The groups are shells around one centre, one inside the other: the same stretched ball of 2 dimensions in 6 sizes.
Some rows, each with its group after it:
.26	-.09	.21	.06	-.06	-.19	.26	.27	-.48	-.19	-.08 | U
-.30	.38	-.11	-.04	.45	.33	-.28	-.10	.02	.05	-.02 | B
.16	-.12	.18	.09	.05	-.16	.17	.22	-.44	-.19	-.06 | P
-.09	.34	-.03	-.06	.23	.21	-.08	.02	-.12	.01	-.05 | H
-.15	.05	.03	.07	.35	.07	-.13	.02	-.20	-.09	-.01 | P
-.16	.02	.04	.09	.37	.06	-.14	.01	-.20	-.10	-.01 | B
.24	.00	.17	.02	-.06	-.13	.24	.25	-.43	-.15	-.09 | P
-.27	.11	-.02	.07	.46	.16	-.24	-.05	-.11	-.06	.00 | M
-.25	.08	-.01	.08	.46	.14	-.23	-.04	-.13	-.07	.00 | T
.01	.32	.01	-.07	.13	.14	.02	.09	-.18	-.01	-.07 | M
.29	-.13	.23	.07	-.09	-.23	.30	.29	-.51	-.20	-.08 | B
.14	-.19	.19	.12	.09	-.19	.15	.21	-.45	-.21	-.05 | T
.01	.29	.02	-.05	.13	.13	.02	.09	-.20	-.02	-.07 | H
-.14	.36	-.05	-.06	.28	.24	-.13	-.01	-.08	.03	-.04 | H
-.28	.20	-.05	.03	.46	.21	-.25	-.07	-.07	-.02	.00 | U
-.27	.35	-.09	-.03	.42	.29	-.25	-.08	-.02	.03	-.02 | U
.34	-.11	.24	.05	-.15	-.24	.35	.32	-.53	-.20	-.10 | T
-.36	.30	-.10	.01	.53	.30	-.33	-.12	.01	.02	.00 | M

New rows. What belongs after each?
-.23	.15	-.02	.05	.42	.17	-.21	-.04	-.11	-.05	-.01 | P
-.27	.40	-.10	-.05	.41	.32	-.25	-.08	.00	.05	-.02 | B
-.20	.34	-.07	-.04	.35	.26	-.18	-.04	-.06	.02	-.03 | P
-.34	.29	-.10	.01	.51	.29	-.32	-.11	.00	.02	.00 | B
-.30	.19	-.05	.04	.49	.22	-.28	-.08	-.06	-.03	.00 | B
-.22	.13	-.01	.05	.41	.15	-.20	-.03	-.13	-.06	-.01 | P
.28	-.05	.20	.04	-.10	-.18	.29	.28	-.47	-.17	-.09 | H
.26	-.01	.18	.03	-.08	-.15	.26	.26	-.45	-.16	-.09 | U
-.26	.40	-.10	-.05	.40	.31	-.24	-.07	.00	.05	-.03 | B
.06	.29	.03	-.07	.08	.11	.07	.12	-.22	-.02	-.08 | T
.11	.18	.08	-.03	.04	.02	.12	.16	-.29	-.07	-.08 | P
.13	.17	.09	-.03	.02	.01	.14	.17	-.31	-.07	-.08 | U
.22	-.10	.20	.07	-.02	-.18	.23	.25	-.46	-.19	-.07 | P
-.28	.34	-.09	-.02	.44	.29	-.26	-.09	-.01	.03	-.02 | U
-.06	.33	-.01	-.06	.19	.18	-.04	.05	-.14	.00	-.06 | H
-.23	.36	-.08	-.04	.37	.28	-.21	-.05	-.04	.03	-.03 | U
.00	-.07	.12	.10	.22	-.06	.01	.12	-.33	-.16	-.03 | U
-.33	.26	-.09	.02	.51	.27	-.31	-.11	-.02	.00	.00 | B
.06	.24	.05	-.04	.09	.08	.07	.12	-.24	-.04	-.07 | U
.34	-.14	.25	.07	-.14	-.26	.34	.32	-.54	-.21	-.09 | T
.00	-.10	.12	.11	.22	-.08	.02	.12	-.34	-.16	-.03 | B
-.34	.20	-.07	.04	.53	.25	-.32	-.11	-.03	-.02	.01 | T
.28	-.09	.21	.05	-.09	-.20	.29	.28	-.49	-.19	-.09 | H
.17	.11	.12	-.01	-.01	-.04	.18	.20	-.35	-.10	-.08 | P
.26	-.01	.18	.03	-.07	-.15	.26	.26	-.45	-.16	-.09 | U
-.36	.28	-.10	.02	.53	.29	-.33	-.12	.00	.01	.00 | M
.15	-.18	.19	.11	.07	-.19	.16	.21	-.45	-.21	-.05 | M
.12	.19	.08	-.03	.03	.02	.13	.16	-.29	-.07	-.08 | U
.29	-.17	.24	.09	-.08	-.25	.29	.29	-.53	-.22	-.08 | M
.25	.09	.15	-.02	-.09	-.09	.25	.25	-.40	-.12	-.10 | M
.28	-.11	.22	.06	-.08	-.21	.28	.28	-.50	-.19	-.08 | H
-.35	.27	-.10	.02	.53	.29	-.33	-.12	.00	.01	.00 | M
.24	.12	.14	-.03	-.08	-.06	.24	.24	-.38	-.10	-.10 | T
